The groups are shells around one centre, one inside the other: the same stretched ball of 6 dimensions in 8 sizes.
Some rows, each with its group after it:
[ -5  -2 -15   6   5  -2  -6  -6 -14   7   1 -10  17  -2] -> K116
[ -6   0 -10   3 -10 -25 -10  -2 -12   8 -14 -14  13  -5] -> K116
[ 18   1   5   6   2  27  -9  12  27  -8   2  15 -29  -3] -> K116
[ -2  26  13  -7 -15   2  -8  31   0   2  -2   8 -27 -14] -> K451
[ 13 -14 -10   6   9   6  -5  -5  10  -9  -2   6  -2  -2] -> K116
[  0   0 -18   8 -21 -16 -15  -9  -3  10  -2 -27  16 -12] -> K371
[  5  -1  -8  11   0  15 -21  -7  23  -6  21  -1  -8 -21] -> K941
[-17 -13 -43  13   4 -16 -13 -37 -29  11  24 -37  59 -19] -> K941
[ -7   2  -7   0  12  -1  -4   3 -14  -3   5   6   6  -8] -> K228
[ -7  23   1  -6 -26 -20  -8  20 -13   9  -8 -12  -5 -17] -> K451
[ -1  12 -17  -5 -31 -20   0   6 -25  13  -5 -30  19 -14] -> K457
[  6  -3 -14  -3  -7  -9   4   3 -16   1  -9  -9  12  -2] -> K451
[ -4   5 -19   6  -7   6 -11  -7  -9   7  20 -19  17 -19] -> K457
[-10   4 -11  -1  14   4  -3   1 -18  -3  16   3  11 -14] -> K941
[-12  16  -7  -1 -15 -18  -7  10 -23  14  -6 -17  11  -9] -> K228
[ 19   8  10  -2 -18   3   2  28   9   4 -32   4 -28  13] -> K228
[ -3   9 -21  -2 -32 -21  -8  -3 -16   9   7 -33  22 -25] -> K796
[  0   9   7  -2   8   7 -12  13  11 -13  11  20 -22 -20] -> K457
[  2  22  16 -14  -8  -3   6  39 -12  -1 -19  17 -28   0] -> K796
[  7   9  16  -3   0   1  -8  24  16  -9 -12  23 -35  -6] -> K116
[-13  -6 -25  10  14   0 -16 -23 -10  -1  28 -11  28 -22] -> K414
[-10  -3 -28   7  -5 -13  -6 -16 -28  14   4 -30  39  -7] -> K228
[ 14 -13  19  10  36  25 -16   8  42 -23  -6  48 -46   5] -> K941
[ -8  28 -15 -15 -36 -16   5  19 -38  12  10 -29  18 -28] -> K371
[  5  17  -6  -4 -32  -7  -1  18 -11  12 -10 -20  -1  -8] -> K451
[  8  16  -4   3 -13  27  -8  13   8   3  19  -7 -12 -16] -> K371
[-21  28 -11 -10 -17 -14  -3  14 -38  11  17 -18  18 -28] -> K941
[ 11 -19   2  11  32  17  -8  -2  18 -11 -11  26 -15  14] -> K228
[  2   8 -25  -4 -33 -15   4   2 -30  15  -3 -37  29 -11] -> K796
[ 12   8  12  -1   0  16 -11  19  26 -13   4  22 -37 -14] -> K451
[ 10  15  16 -12  -7   2   5  36   0  -6 -19  20 -33   0] -> K451
[  4  14  26  -7  11   8  -7  33  17 -15 -10  38 -47  -6] -> K796
[ -3   1 -23  -2 -21 -24  -1  -5 -27  10  -5 -29  30 -12] -> K457
[ 19 -22   1  18  23  24 -13  -6  33  -7 -15  18 -19  19] -> K414
[  7   8  10  -8  -4  -5   0  24   1  -7 -16  16 -23  -3] -> K116
[ 28  -1  15   0   5  30   8  30  18  -5 -28  25 -40  24] -> K796
[ 13 -20 -21  11  -6  -7  -8 -17   5   2 -12 -17  16   3] -> K414
[  1   8 -25   2 -27  -2  -2  -2 -21  16   9 -37  27 -14] -> K796
[-17  36  -9 -16 -39 -28  -3  21 -38  12  13 -27  14 -38] -> K371
[ 19 -11   4   2  10   8   5  13   8  -5 -29  17 -18  22] -> K228
[ -2   0 -27   6 -21 -12 -10 -14 -14  10  10 -34  30 -18] -> K228
[ -4  -2 -23  14   1  11 -14 -15  -6  10  18 -21  23 -10] -> K371
[ 23  -6   0   4  -7  14   1  12  13   1 -22   2 -17  15] -> K457
[ -9  12   0  -4   2  -7   0  16 -21   6 -10   2   0   0] -> K371
[  0  21  -6  -4 -22   6  -5  16  -9   6  13 -14  -2 -21] -> K457
[-15  35   5 -15 -24 -18  -8  27 -19   1  15  -4  -9 -39] -> K371
[ 14   4   5  -5  -1  12  -2  18  13 -13   1  17 -25 -11] -> K451
[-20  21  -2  -7  -3 -16  -5  15 -29   7   3  -3   7 -16] -> K941
[  5   2 -13   2 -20 -13  -1   4 -14  13 -19 -22  12   4] -> K457
[  9 -16 -30  10  -3   5  -1 -18 -10   6   2 -24  30   1] -> K414
[ 26  14  18  -8 -11  29   7  40  19  -7 -14  21 -47   5] -> K414
[-14  -1 -23   6  11   0  -7 -13 -24   6  19 -13  31 -12] -> K941
[ 10 -17  -6   9  17   7 -11  -8  18 -12  -1  13  -7  -2] -> K116
[ -5   3   2   5  22  16 -15   3  10 -12  21  20 -14 -18] -> K414
[  2  16  -6   4 -11  20 -11   9   5   4  21  -8  -7 -19] -> K796
[  7 -10   0   4  -1 -21  -7   3   5   1 -34   4  -6  11] -> K414

New rows. What belongs after each?
[ 23  -8  -2  -1  -9   3   0   9  16 -10 -15   6 -17  -1] -> K941
[ -1  -6   4   7  27   9  -8   5   5  -5  -9  23 -12   9] -> K371
[ 30  -1  12   2  -6  28  -5  21  38 -13 -10  20 -44   1] -> K941
[  6   3 -14   7  -6  18  -8  -1   2   4  13 -12   4  -9] -> K457
[ 13 -18   4   5  27   7   1   5   9 -10 -26  27 -16  22] -> K941
[  9 -14 -13   7  -6 -15  -6  -7   0   3 -22 -11   9   7] -> K457
[ 18 -22 -19  11   0   2  -2 -12   5   2 -18 -11  12  14] -> K228
[ 19  -8 -17  11  -6  26  -1  -2   5   8  -3 -15   6  11] -> K941
[ 25   0 -10   0 -22  14   7  13   2   5 -13 -14  -5   7] -> K941
[-15  32   7 -14 -27 -30  -4  30 -26   8 -10  -7  -7 -21] -> K796
[ -5   1 -27  -2 -19 -24  -3 -10 -27   7   7 -30  34 -21] -> K228
[ -5   2 -20  -3   2   1  -2  -5 -19  -4  24  -9  20 -24] -> K941
[-15  -9 -30   8  -5 -35 -11 -23 -29  13  -5 -31  46  -8] -> K414
[ -2 -16  -3   5  26  -9 -13  -9   8 -16  -2  20  -3  -8] -> K941
[  4  26  26  -9 -12   0  -6  41   9  -2 -20  21 -45  -4] -> K796
[  1  -9 -13   3   5 -11  -1  -4 -13   2 -13  -5  14   4] -> K116
[  0  14   4 -10   3   9   1  21  -6 -11  12  16 -16 -19] -> K371
[  5 -13  -7  11  15   4  -7  -5   3   2 -15   4   2  14] -> K457
[  6 -19 -23  15  10   5 -13 -23   6   0   6 -11  19  -2] -> K116
[  9 -19 -27  16   7  15 -11 -24   6   1  13 -15  21  -4] -> K228
[  8  -2 -17  -1 -13  -2  -5  -3  -2  -4  11 -12   8 -20] -> K796
[ -4   5 -10   7   4  12 -13  -3   1   0  19  -3   3 -16] -> K116
[ 21   5   3  -1  -7  28  -2  18  19  -9   6  10 -27  -8] -> K228
[ -8   2 -20   0 -18 -28  -9  -7 -19   7   0 -25  25 -19] -> K116
[  2  20  12  -6  -6   8 -12  23  14 -11  13  18 -32 -27] -> K414
[ -1 -23 -27  13   8 -16 -15 -30  -2  -1   2 -16  30  -8] -> K228
[ -8 -10 -27   7   4 -13  -7 -19 -21   6   6 -20  35  -9] -> K457
[-14  10  -6  -5  -5 -24  -1  10 -30   9 -13  -7  13  -4] -> K796
[-16   9 -20   4 -12 -16 -15  -8 -20  11  15 -26  26 -24] -> K451
[  0  29   2  -7 -15  23  -6  25   0  -2  30   1 -18 -31] -> K941
[ -5 -11 -18   7  -8 -34  -9 -13 -17  12 -25 -22  27   5] -> K796
[ 14  16  12   2  -6  32  -3  29  15   3  -7  11 -34   6] -> K941
[ -5   1   0   8  12   5 -20  -1  12  -6  10  11 -10 -14] -> K451
[ -1 -17  -9  16  16  -6 -21 -18  14  -3  -5   3   4  -1] -> K414
[  7 -17  -5  18  33  30 -15 -12  23  -8   7  18  -9   7] -> K796
[  2  -6   9   8  29  15 -12   6  17 -11  -4  29 -22   4] -> K414
[ -9 -11 -14   8  12 -17 -22 -20   5 -10  14   1  12 -25] -> K941
[ -2  -5 -10  14   5   1 -25 -15  18  -4  15  -3   1 -20] -> K941
[ 15  -6  -3  12  11  31 -10   1  22  -4   6   9 -15   2] -> K457
[ 10   9  15  -6  -1   5  -7  24  17 -14  -4  24 -36 -12] -> K451
[  9 -17 -12   9  16   7  -3  -8   1  -3  -9   4   7  10] -> K116
[ 22 -17  -4  10  17  27  -1   1  19  -7 -11  14 -14  17] -> K457
[ 14  -1  11   2  23  32   2  20  13 -10  -7  31 -31  12] -> K371
[-24   8 -29   4 -10 -24 -21 -20 -24   7  32 -31  39 -41] -> K941
[ 33  -2  18   3  -3  28  -2  27  39 -10 -25  26 -51  15] -> K371
[ 16 -11 -20   6   1  19   4  -5  -4   1   2 -10  12   5] -> K796
[ -7  12 -16  -1  -8   5  -4   3 -20   5  21 -15  16 -21] -> K451
[  6 -16   0  10  39  25  -9  -4  17 -16   7  31 -14   4] -> K941
[ 16 -22  -6  19  19  17 -13 -11  24  -2 -15   8  -7  19] -> K414
[ -1  -2 -14   6  -9 -12  -5  -3 -14  13 -15 -19  17   5] -> K457
[  1  22  10  -9 -25 -15  -2  31 -10   8 -22  -3 -18  -4] -> K451
[ 12 -14   3   6  17   3  -8   2  17 -12 -15  21 -17   6] -> K116
[ 15 -16  -5  13  23  29  -7  -4  19  -6  -2  15 -10  12] -> K457
[  5   9   3  -9 -10 -11   3  21 -11  -1 -17   5 -10  -3] -> K116
